The same things were measured in two ways. Each way mixes the same 10 hidden numbers, adds some noise and spreads widely along 6 directions of its own, which tell nothing about the thing.
(in the rows, 128 means zero)
Some things both ways: the first way, then the second way.
[127 143 110 124 145 116  83 109 133 137 154 129 142 107  98 173 138 155
 134 169  99 130 148 147 122 156]
[136 140 112 102  75  94 108 119  97 163 143 140 165 198 125 106 149 164
 231 169]

[113 123 116 108 126  96 130 125  84 110 146 119 145 130 117 145 158 120
 169 152 143 116 135 167 104 152]
[165  99 149 160 142 147 178 146 116 146 117 103 137 157 110 125 120 155
  74 126]

[146 128 130 116 134 101 151 147 123 118 159 103 128 128 131 117 124 114
 111 120 113 126 128 122 127 143]
[144 148 153 120 116 142 109 124 131 135 150 136 119 118 108 136 117 103
 120 115]

[ 93 145 144 125 120 132 102 121  71  72  95 152 137 116 165 113 134 100
 128 122 139 147 143 147 143 121]
[163 113 138 153 120 128 162  93 133 114 155 124 166 147 122 100 153 167
 143 104]

[117 114 125 124 104 131 125 135 162  96 153 121 135 146 141 101 128 133
 125 146 111 131 121 150  99 136]
[101 161 115 130 118 122 146 150 122 149 132 141 137 135 111 141 123 137
 152 160]

[115 122 121 104 106 136 103 122 152  90 102 140 146 149 131 118 148 163
 139 111 145  87 131 169  90 123]
[114 150 110 138  96 170  73 127 145 104 115 151 127 109  94 133 127 120
 132 125]

[124 116 132 117 113 140 123 109 153 130 113 151 142 152 130 143 126 145
 152 124 131 146 103 114  95 102]
[ 91 149 140 145 116 193 116 194 123 108 124 156 128 113  89 165  82 134
 101 134]

[128 110 130 131 123 130 148 132 132 129 142 119 150 126 122 149 118 150
 124 111 129 107 126 118  86 150]
[116 141 126 116 150 132 127 151 123 139 112 169 139 122 126 121  89 100
 125 116]

[104 116 121 144  96 182 131 134 154 139 100 143 114 122 165  64 127 122
 123 101 147 147 125 100 154 106]
[ 95  68 176 184 152 177 139 151  72 121 109  77  93 153 165 137 150 137
 102 122]

[121 169 121 111 155 100 147 155 121 138 129 103 131 134 120 124 110 106
  90 134 119 118 150  92 160 141]
[137 140  78 110 126 106 120 138  99 148 121 131 156 159 141 120 110 141
 167 161]

[136 103 127 126 138 155 132 140 143 152 162 116 139 142 136 122 106 145
 131 147 109 140 106 131 121 131]
[ 98 115 159 154 133 209 136 167 121 107 125 130 115 182 131 161  87 151
  95 120]

[171 137 114 100 156 114 157 130 164 139 162 113 124 150 134 121  92 135
 102 129 106 114 136 130 125 129]
[112 147 123 112 158 174 129 152 119 116 123 116 115 120 125 152 100 111
  85 110]

[135 100 169 132 119 161 144 124 109 134 133 123 112 135 140 130 124 142
 150 112 149 123 108 146 121 125]
[137 152 119 108 127 136 126 130 167  99 160 158 137 137 132 121  99 125
 113 128]

[160 142 150 166 111 141 135 131 166 152 109 127  97 142 114 137 100 123
 103 134 131 132 137 109 151 108]
[129 125 102 134 148 142 138  99 130 119 118  92 103 107 148 131 145 102
 105 124]

[ 91 152 122 124 155 109  94 128 125 150  77 134 125 133 125 145 154 119
 142 119 143 135 103  70 133  93]
[112 112 135 161 115 141  61 142  97 115 124 104 115 104 123 136 135 121
 130 131]

[190 149 143  86 130 101 152 106 158 117 168 123 100 123 110 147 137 161
 115  85 102 110 131 128 119 128]
[137 147 121 102 148 117 166 131 152 121 138 145 162  95 119 101 138 147
 109 111]

[ 76 120 136 134 144 135 127 152 117 125 135  91 124 111 171  89 125 103
 113 143 123 137 135 111 114 162]
[149 125 160  89 147 116 133 110 106 144 150 120 113 114 183 118 134 104
 112 111]

[130 136 105 133 111 130 128 116 125 120 121 150 147 114 118 135 128 141
 126 125 137 105 145 134 126 139]
[111 170  82  94 139  86 126 164 104 156 126 161 174 169 102 109 113 149
 163 157]

[142  93 124 131 143 130 106 176 144 152 149  84 137 134 131  86 127 123
 113 155 104 152 111 131 134 129]
[127 112 145 145 143 115 117 134 109 124 144  98 130 116 129 115 154 125
 118 122]

[121 123 137 117 136 116 131 140 114 130 130 117 140 147 130 134 120 120
 138 146 125 139 117 117 114 126]
[135 106 144 165 103 171 112 130 109 129 127 112 105 164 120 151 104 101
 157 137]

[ 70 108 130 150 116 140 121 161  85 119 102 119 149 130 152  98 133  95
 134 145 151 135 114 122 127 134]
[146  99 170 173 144 127 130  96 119 109 153 114 101 101 150 101 146  86
  92 106]

[112 184 152  85 126 108 115 115 139  55  95 137 117 130 143 118 146 144
 104 116 114 110 131 104 111 116]
[157 164 117  86 124 120 139 114 149 122 158 149 147 123 137 109 129 140
 106 132]

[ 84 126 104 105 158 126 112 121  80 136 168 122 162 128 133 148 127 123
 168 182 120 139 130 160 120 163]
[150 115 158 140 104 132 140 129 105 122 170 137 139 173 147 109 125 145
 153 146]

[147 119 153 124 121 148  79 130 148 100  97 130 126 136 157 100 124 130
 113 136 125 146 147 168 122 101]
[124 153  91 112  71 173  72 135 130 128 123 115 151 165  77 161 122 161
 197 134]

[106 164 127 119 156 113 146 139 126 130 165 118 114 126 120 143 127 137
 109 107 110  99 107  98 148 148]
[148 105 179 152 125 131 106  77 123 119 162 125  89 131 185 115 133  92
 104 111]

[113 122 159 140 136 148 147 138 139 175 173  95 116 136 100 173 115 157
 135 134 111 127 101  97 122 160]
[165 125 174 107 110 130 103 116 127 118 172 167  97 101 194 118  95  84
  96 136]

[157 117 137 111 117 123 152 145 129  90 107 121 138 164 165  83  98 102
 105 108 157 111 155 178 124 109]
[106 149  86 117 142 252 161 132 189  63 129  96 151 166  96 172  93 183
  86  74]

Other things, the second way, with their names:
(978): [176 110 167 105 138 112 124  97 107 148 142 119 122 137 168 104 130 111
 113 107]
(770): [120 128 124 146 143 103 117 116 104 145 107 120 138  92 122 116 164 137
 130 116]
(139): [100 135 151 183 113 123 120 141 129 117 154 144 139 129  84 127 143 134
 155 126]
(576): [130 164  99 101 113 146 127 118 169  98 148 147 156  87 119 118 135 150
 115 118]
(1091): [133 105 102 199 109 133  72 141 108 140  74 132 144 150  69 131 117 139
 147 137]
(646): [163 126 143 107 167 109 162 144  89 142 170  91 122 161 179 124 107 128
  59 148]
(931): [110 136 152 150 126 148 150 131 141 102 157 126 114 121 105 110 164 115
 125 129]
(318): [152 134 105 153 149 118 147 110  92 152 117 102 129  93 119 135 126 111
 113 121]
(1258): [100 154  98 129 117 103  86 150 123 123 146 136 170 143 105 125 120 154
 165 141]
(1078): [131  98 149 179 114 153 116 117 123  91 157 120 111 147 143 116 142 132
 124 135]
(694): [167 123 188 128 120 143 114  87 143 124 158 127 113 128 138 118 145 124
  84  91]
(499): [101 161 101 110 151 110 160 160 130 120 138 155 149  92 115 108 130 122
 131 144]
(610): [100 146 129 139 104 138 106 126 131 131 129 133 118 113 139 138 152 156
 126 148]
(40): [109 121 119 164 136 169  90 124 156  89 133 119 117 183 136 150  87 130
 104 114]
(901): [142 131 113  99  86 169  77 131 129 115 133 131 144 127 113 139 111 128
 172 116]
(829): [122 124 115 171 116 146 104 161  94 153  80 141 129 194  98 131 108 149
 116 163]
(463): [104 165  94  93 111 111 106 149 134 130 139 151 164 142  98 117 137 150
 179 142]
(1238): [127 135 136 139 121 133 139 135 128 119 156 132 113 135 144 127 123 112
 125 155]
(1072): [134 147 174 122 127 131 100 149 108 136 161 133 129 118 110 132 119 121
  95 118]
(873): [131 123 126 146 124 129 125 142 107 135 133 109 144 150 114 129 124 140
 134 134]
(387): [170 125 141 124 157 111 148 139  89 151 146  95 120 137 154 123 116 119
  62 148]
(1044): [159 114 156 150 144 138 103 140 121 115 135 119 104 107 127 123 123 103
  42 126]
(1216): [171 155 160  94 116 112 118 134  87 144 183 137 124 102 155 125 114 119
  94 150]
(217): [124 129 127 108 126 142 135 144 118 130 126 132 136 168 126 121 129 138
 154 134]
(290): [ 95 126  97 185 129  91 117 110 131 122 108 146 134 126 121 100 156 113
 175 147]
(623): [165 106 156 112 100 140  91  75 125 104 158 142 120 143 145  81 154  98
 164 102]
(1001): [126 128 137 119 100 150 116 120 143 110 172 125 148 197 136 120 119 153
 168 125]
(553): [134 154  94 122 130 139 123 135 151 104 144 119 132 120 105 128 134 137
  98 138]
(379): [173 125 136 106 104 106  93  90 112 136 147 126 120 103 160 106 148 111
 142 132]
(37): [158 110 154 177 120  91  98 150  74 153 122 138  97  69 130 118 137  84
  98 174]
(627): [174 124 160 112 141 123 127 115 102 153 138 105 124 112 135 122 135 122
  86 107]
(483): [144 103 149 166 134  91 144 112  99 135 163 110 116  99 167 106 146  99
 141 142]
(1062): [132 164 139  62 135 132 124 126 125 132 171 144 126 137 140 124  99  79
 144 116]
(41): [125 122 143 138 118 158 105 112 123 124 147  78 123 149 119 151 138 134
 141 105]
(80): [158 127 142 111 151  94 140 144 102 159 141 135 136 167 158 123  94 131
 102 148]
(692): [139 120 120 128 125 132 124 129 105 138 117 101 144 131 137 128 140 162
 128 128]
(477): [154 120 123 185 137 110 137 146  88 171 103  88 121 130  99 147 133 140
  86 159]
(1153): [140 115 131 167 130  88 166 114 116 141 143 122 127 130 146 100 160 127
 140 165]
(339): [111 126 129 138 112 141 120 147 143 138 115 129 115 190 115 137 132 141
 152 162]
(1112): [125 142 127 143 118 115  92 158  97 138 111 146 144  80  65 109 155 117
 131 136]
(798): [140 107 140 157  68 135  59 165  62 146 132 119 144 200  98 130 122 159
 182 173]
(541): [140 120  89 155 148 121 148 137 117 115 138 111 141 181 139 124 109 155
 110 157]
(1100): [124 136 163 141 118 133 112 133 121 123 156 129 131 126 110 119 145 131
 118 118]
(601): [135 143 114 136 118 139 133 117 130 144 124 107 115 121 109 138 136 103
 139 137]
(686): [126  95 182 152 138 136  62 168  58 117 165  92 135 149 106 120 117 105
 126 106]
(1283): [156 132 159 120 115 131 110 109 123 134 157 125 120 134 131 122 131 107
 125 119]
(1057): [132 134 130 162 137 105 122  97 142 124 123 137 128  72 120 109 160 115
 109 110]
(425): [121 145 122 135 117 158 131 120 137  96 141 146 153 110 101 117 147 155
 133 105]
(1081): [121 118  98 138 129 107 155 149 106 142 112 140 151 173 138 108 134 161
 163 176]
(831): [156 145 132  65 107 126 104 143  83 151 149 119 110  98 171 135 124 113
 125 165]
(326): [162 103 164 141 107 131 126  77 115 129 168 113 105 102 153 114 137  52
 179 104]
(473): [160 152 122  88 122  93 131 123 135 149 139 159 137 143 130 107 125 115
 136 149]
(246): [151 106 133 171 142  96 132  78 118 138 132 106 114 107 153 105 157 101
 128 121]
(79): [128 122 134 145 133 164 157 107 134 122 118 124 127 104 157 138 126 147
  96 105]
(1263): [139 124 123 132 123 102  94 113 113 140 129 128 107 154 143 108 136  90
 145 152]
(260): [109 125 149 130 116 151 145 148 118 121 142 134 143 177 107 111 144 150
 164 131]
(905): [141 119 162 144 114 148 130  91 147 116 154 111 112 131 146 129 146 128
 127 108]
(518): [155 145 140 115 118 122 108 114 124 131 155 153 118 118 131 114 108  78
 131 131]
(1017): [135 157 121 111 143  94 131 157  93 163 137 145 173 137 109 128  95 148
 133 130]
(868): [132 137  86 132 154  83 146 137 131 114 145 123 161 116  90  79 155 120
 135 140]
(88): [148 124 163 114 149 102 127 125 110 123 163 120 143 139 173 105 137 168
  69 122]
(458): [113 150 145 126 115 124 119 146 131 113 162 158 138 133 125 113 136 140
 133 137]
(434): [134 154 138 111 136 129 166 117 134 137 145 144 143 118 124 121 125 127
 124 110]
(154): [136 118 135 153 122 141 123 123 114 109 152 114 141 150 108 111 136 132
 138 117]
(1027): [123 119 179 142 104 154  74 124 124  97 173 116  74  86 133 131 146  66
 128 127]
(1021): [150  93 180 124 131 181 147  89 123 112 165  91 115 200 184 123 124 143
 117  88]
(472): [134 103 113 170 119 109 135 119 109 122 126 132 138 139 128  92 149 116
 172 150]
(394): [111 146 134 150 126 127 132 150 152 103 131 181 153 130  95 102 127 143
 114 131]
(1016): [159 149 146  92 118 126 111 121 137 146 141 147 135 137 115 122 119 112
 131 113]
(1065): [131 152 127 130 143 130 138 112 152 111 142 131 132  95 109 112 151 126
  83 112]
(188): [129 125 151 138 111 129  97 139 105 132 151 122 131 140 121 132 122 124
 150 130]
(598): [ 82 170 141 104 119 183 135 156 146 133 124 151 121 151  93 154 114 121
 141 122]
(650): [111 138  82 121 112 138  87 117 140 115 122 125 136 170 132 126 123 129
 175 138]
(97): [138 101 122 138 106 172 154 125 122 104 149  95 116 178 166 136 136 158
 147 157]
(1003): [ 98 164  91 109 146 132 203 181 133 130 139 145 174 247 136 129 101 223
 119 182]
(714): [144 131 125 124 127 121 106 123 142 119 144 138 119 141 131 116 116 103
 122 137]
(720): [154 103 123 168 133 129 154 105 121 137 128 102 138 164 124 126 130 145
 141 123]
(57): [121 134 149 154 113 145  84 151 118 129 133 141 120 132 101 138 108 111
 119 134]
(465): [138 118 124 126 118 149 107 118  99 145 130  97 118 156 128 152 109 102
 173 122]
(662): [113 125 127 182 150  97  98 123 125 115 140 112 127  97 102 116 146 102
 115 116]
(74): [134 118 128 176 130  89 107 109 119 149 122 131 129  87 114 112 137  86
 154 123]
(1281): [115 129 150 155 122 149 137 140 116 126 145 130 128 115 131 143 123 140
 121 123]
(1093): [ 96 147 104 135 133 129 152 155 119 125 130 129 142 137 115 126 134 135
 151 150]
(1106): [152 152  88 106 136 105 135 129 144 147 133 119 171 140  96 128 112 144
 142 125]
(672): [142 141 139 141 143 124  67 156  73 154  90 151 116  69 106 139 111 105
  62 127]
(299): [121 112  94 184 110 116 128  81 147 113 108 109 135 170  99  81 205 149
 169 140]
(966): [139 162 165 101 133 122 139 129 146 124 186 146 130 163 141 126 121 141
  88 129]
(1190): [161 133 146 141 119  81 106  99 113 149 146 120 117  34 136 112 156  86
 125 128]
(69): [144 109 179 172 132 158 120 115 126 116 128 111  85  95 124 124 161 107
  58 114]
(178): [140 150 114  93 145 120 148 147 116 140 145 116 175 119 118 132 114 157
 127 111]
(625): [148 111 150 147  93 148 140  98 133 136 142 108 111 178 127 119 153 122
 171 138]
(575): [120 133 122 151 130 149 144 111 154  97 132 127 123 103 123 119 156 138
 103 118]
(649): [159 157  87  90 107 144  96 129 157 105 166 130 140 150 114 134  84 113
 139 139]
(181): [141 126 135 149 119 159 169 122 132 126 130 110 132 139 132 134 142 165
 106 131]
(843): [114 154  95 114 100 102 100 118 155 128 143 150 162 167 105 108 126 130
 202 140]
(236): [131 128 172 147 100 159 165 156  90 172 112 141 133 122 110 148 124 147
 145 138]
(612): [121 108  95 158 118 151 107 106 115 119 105 106 111 149 129 122 137 101
 170 136]
(1123): [125 107 190 148 107 164 109  71 170  58 208 112  93 130 191 108 167 128
 110 106]
(285): [144 138 113 121 113 156 142 132 150 107 139 151 144 168 124 122 111 154
 133 141]
(1179): [150 132  92 129 108  73 117 127  89 168 132 105 143 171 118 114 143 126
 194 183]
(585): [ 98 100 181 179 111 216 130 128 144  91 118 135 109 127 121 139 138 142
 112  89]
(789): [163 127 124  96 107 141  94  97 124 139 151  88  94 147 142 136 129  72
 161 135]
(226): [134 137 155  98 122 139 169 112 134 114 182 125 158 151 152 115 143 166
 151 100]
(1092): [106 116 106 191 160  64 142 170  68 170 110 109 164 152 119 127 114 144
 151 161]
(703): [ 73 163  61  91 104 171 104 153 168  79 125 156 152 149  98 129 129 146
 194 138]
(803): [124 126 134 125 118 136  83  92 148  88 162 106 120  78 135 116 161 104
 140  95]
(580): [167 114 140 149 128 113 107 116 110 123 155 110 124 124 155 120 116 124
  84 135]
(237): [100 134 118 119 152 106 137 134  99 143 124 125 131 146 153 119 142 132
 151 140]
(940): [ 97 148  97 162 132 169 145 152 127 129 105  86 129  64  67 168 146 126
 127 121]
(773): [ 93 142  74 142 146  77 137 132 120 124 128 143 178 144 123  94 139 152
 178 141]
(348): [163  88 176 155 146 125 122 108  98 156 112 124 118  81 162 115 108  80
 113  85]
(1131): [121 157 140 109 101 131  86 143 120 142 128 157 120 102 123 132 125 111
 122 146]
(113): [129 112 110 153 144 149 116 119 111 110 115  99 115 163 129 121 138 130
 109 127]
(1042): [104 125 170 168 150 129 133 122 137 114 149 131 129 142 119 117 140 130
 108 102]
(633): [120 120 104 142 135 145 130 142 112 125 124 110 133 143 121 139 107 114
 155 134]
(171): [164 141 133 109 147  84 180 109 118 138 179 136 137 111 157  94 129  96
 129 137]
(907): [127 114 132 135 130 124 124 149  88 132 137 100 105 126 148 128 133  96
 134 161]
(323): [ 85 144  98 144 124 144 138 149 129 116 114 141 144 152 100 117 143 139
 171 144]
(1244): [121 143 128 135 135 130 130 129 130 134 120 151 138 140 103 114 121 117
 136 117]

Some of these things the first way, each followed by its name:
[128 141 151 137 119 130 139 116  94 103 115 150 110 125 141 131 124 106
 128 103 145 130 138 140 150 118]	(720)
[132 129 126 121 123 124 144 161 135  91 159 109 139 126 154  78 108 113
  76  98 106 124 138 134 149 147]	(1017)
[ 85 105 125 126 127 131 134 133  89 114 140 119 158 133 141 140 128 121
 157 153 150 109 136 165  90 165]	(518)
[127 123 140 130 137 135 116 135 138 143 132 123 131 126 133 129 120 131
 122 130 109 154 109  95 127 119]	(585)
[125 120 128 127 153 115 147 139 106 135 141 107 126 129 158 116 108  89
 122 126 137 135 145 137 130 140]	(465)
[150 115 139 110 142 149 137 130 124 157  98 118 124 137 149 101 114 128
 130 132 151 133 139 123 129 106]	(703)
[165 137 136  85 116 130 143 114 173 103 131 132 124 146 145 104 121 153
 116 114 107 131 122 118  99 105]	(499)
[122 131 115 133 127 113 153 143  96 117 138 123 144 116 128 122 126 113
 117 119 135 109 137 121 128 148]	(1244)
[122 131 150  95 170 106  99 165 122 127 105  78 144 136 151 106 122 109
  99 149 117 153 133 104 118 119]	(901)
[153 151 131 117 120 109 164 146 113 134 110 117 104 139 131  92 123  95
 110 112 148 121 140 110 176 110]	(553)
[ 94 115 145 146 119 162  93 161 130 113 109 108 140 142 152  87 117 123
 117 190 116 153 113 123 119 125]	(646)
[126 127 149 113 160 120 122 130  98 127 161  97 120 115 135 137 135 137
 143 169 114 122 126 145 108 157]	(473)
[117 155  99 112 102 128 131 139 131  94 120 136 139 127 112  97 138 147
 106 112 132  81 138 130 148 137]	(829)
[128 132  89  85 114 106 167 111 102 106 148 140 132 133 147  92 147 114
 160 120 146 110 138 155 122 136]	(931)
[121 127 146 144 125 152 122 136 119 140 115 122 117 118 125 121 131 142
 125 135 137 119 118 111 136 124]	(1263)
[130 114 140 146 134 126 155 155  86 167 134 101 122 122 110 134 128 115
 136 131 149 118 119 110 145 144]	(714)
[149 133 142 105 132 123 146 148 139 115 117 118 131 148 148  97 109 115
  99 112 124 138 122 107 128 105]	(633)
[145 158 142 142 142 102 129 175 152 125 140  95 116 133 111 116 106 117
  62 125  88 132 115  74 166 126]	(246)
[107 147 137 165 111 131 133  90 145 143 125 159 106 128 108 206 122 131
 148 104 150 119 136 128 122 137]	(79)
[141 144 118 159 145 121 112  97 147 160 138 146 104 111 104 180 128 135
 131 117 125 127 135 128 147 128]	(770)
[106 146 127 122 155 139 105 115 124 131 145 131 106 111 134 125 147 149
 131 114 118 114 116 127 154 133]	(88)
[187  95 167 136 130 126  87 129 155 120 147 115 130 142 110 161 125 163
 128 147 105 136 113 179  85 118]	(1106)
[115 160 104 122 135 124  82 123 107 147  90 146 149 117 104 140 142 133
 133 148 121 146 133  92 168 108]	(798)
[139  97 138 133 149 145 109 165 127 155 144  83 143 120 143  94 110 123
 113 188 106 163 135 126 123 139]	(217)
[176 117 134 113 118 126 104 117 129 131 104 141 143 140 108 138 139 154
 146 146 135 133 121 140 111  95]	(868)
[116 125 151 125 140 154 105 134 129 154 123 106 117 149 147 116 113 118
 143 193 117 169 125 129 140 116]	(97)
[110 102 131 193  90 161 106 106 128 150 101 179 131 131 107 177 137 134
 162 107 154 142  98 127 127 103]	(1092)
[114 108 124 166 113 168 124 152 144 146 132 118 122 122 136  99 111 126
 108 118 145 117 145 147 159 140]	(672)
[110 109 129 120  99 143 116 127 133  99 114 143 141 135 133 115 150 151
 144 101 145 113 103 142  97 117]	(57)
[170 141 147 145 124 130  93 130 154 147 124 127 119 131  91 157 119 142
 112 165  99 154 127 113 146 108]	(1179)
[123 124 140 125 133 151 113 133 134 107 148 120 136 121 147 109 114 145
 107 135 109 127 131 144 120 140]	(1021)
[113 166 129 116 135 109 129 124 164 160 124 102 106 121 116 149 132 124
 123 153 116 140 154  79 136 143]	(831)
[101 109 152 146 136 158  95 136 111 114 127 120 138 113 175 101 113 104
 119 166 111 183 131 135 120 128]	(226)
[114 131 112 145 113 118 122 132 103 136 115 138 134 111 117 135 150 110
 142 125 138 140 122 100 137 125]	(1100)
[170 152 126 107 137 115 113 159 140 120 122 121 146 138 123 103 104 130
  78 142  88 148 125  94 161  98]	(154)
[137 126 134 158 137 128  85 136 153 119 131 129 145 152 124 156  87 119
 111 187 109 149 139 162 117 128]	(318)
[134 105 138 164 118 155 103 117 123 139 106 163 118 137 129 140 134 136
 151 109 149 133  91 145 128  88]	(662)
[128 137 151 147  93 151 108 133 149 110 103 137 120 136 125 117 129 141
 119 145 123 134 122 121 128 108]	(387)
[138 120 141 128 141 125  81 111 153 105 120 143 124 135 147 133 134 140
 131 133 112 144 110 156  98  99]	(41)
[129 111 138 128 133 125 101 135 153  96 160 110 152 135 138 132 113 140
 114 173  88 141 125 162  79 149]	(434)
[137 114 150 131 114 165  95 146 169 108  98 121 139 150 144 100 106 152
 102 151 123 129 129 146 113 105]	(612)
[163 120 162 126 116 137 142 123 127 107 148 119 108 106 138 116 134 149
 110  95 119 120 135 140 123 134]	(1016)
[134 152 137 135  96 164 143 126 120 109  71 157 104 124 153  69 120 122
 104  87 166 110 150 118 180  92]	(113)
[106 146 144 119 115 107 129 152 119 102  89 109 127 134 137 106 142 102
 104 107 146 123 141 104 135 123]	(576)
[141 137 117 141  96 140 100 144 122  97 100 135 127 125 116  85 146 135
 114 137 142 109 147 158 160 117]	(299)
[115 130 137  92 143  97 130 127 127  94 149 113 154 142 138 146 126 127
 124 132 108 131 122 127  76 145]	(326)
[170 137 135  91 136 101 166 133 135 119 155  95 104 133 136 105 125 124
 113 111 128 107 148 142 127 137]	(789)
[114 108 113 143 120 134 128 111  97 129 142 162 136 128 134 143 135 114
 168 115 143 142 101 146 126 118]	(139)
[162 156 141 130 148 105 141  96 136 151 165 141  91 122 101 192 129 142
 136 104 109 125 114 114 137 127]	(905)
[171 115 156 136 152 134 110 141 161 170 128 112 102 130 126 132 119 139
 109 114 109 155 104 104 143  93]	(803)
[154 132 138 134 130 117 123 117 136 130 125 131 123 123 131 146 121 117
 117 116 119 146 143 121 126 119]	(178)
[156 137 101 104 146 113 121  96 118 153 147 146 143 114 108 162 131 148
 152 151 107 138 133 121 118 130]	(260)
[ 77  98 137 193 117 161  95 156  99 148  93 131 146 130 126 134 126 108
 140 156 154 139 104 120 126 123]	(290)
[104 125 122 106 127 113 146 137 104  95 159 111 153 139 145 115 118 110
 133 155 123 123 140 152 101 166]	(171)
[ 91  92 169 174 114 185 120 170 102 123  78 127 131 144 160  82 119 117
 117 104 167 126  86 118 139  95]	(40)
[134 117 141 127 112 120 122 139 120 110 121 126 137 124 112 135 147 144
 125 105 135 112 115 124 104 125]	(843)
[121 123 118 129 123 118 126 145 160 146 149 101 130 126 100 138 141 148
 122 138 113 119 124 114 113 149]	(1131)
[109 135 142 125 139 124 113 123 140 131 141 126 123 142 128 151 128 128
 140 141 109 152  98 107 115 121]	(483)
[150 156 111  90 114  70 136  76 168  89  94 164 113 157 135 154 149 112
 157  99 149 123 141 147  84  87]	(940)
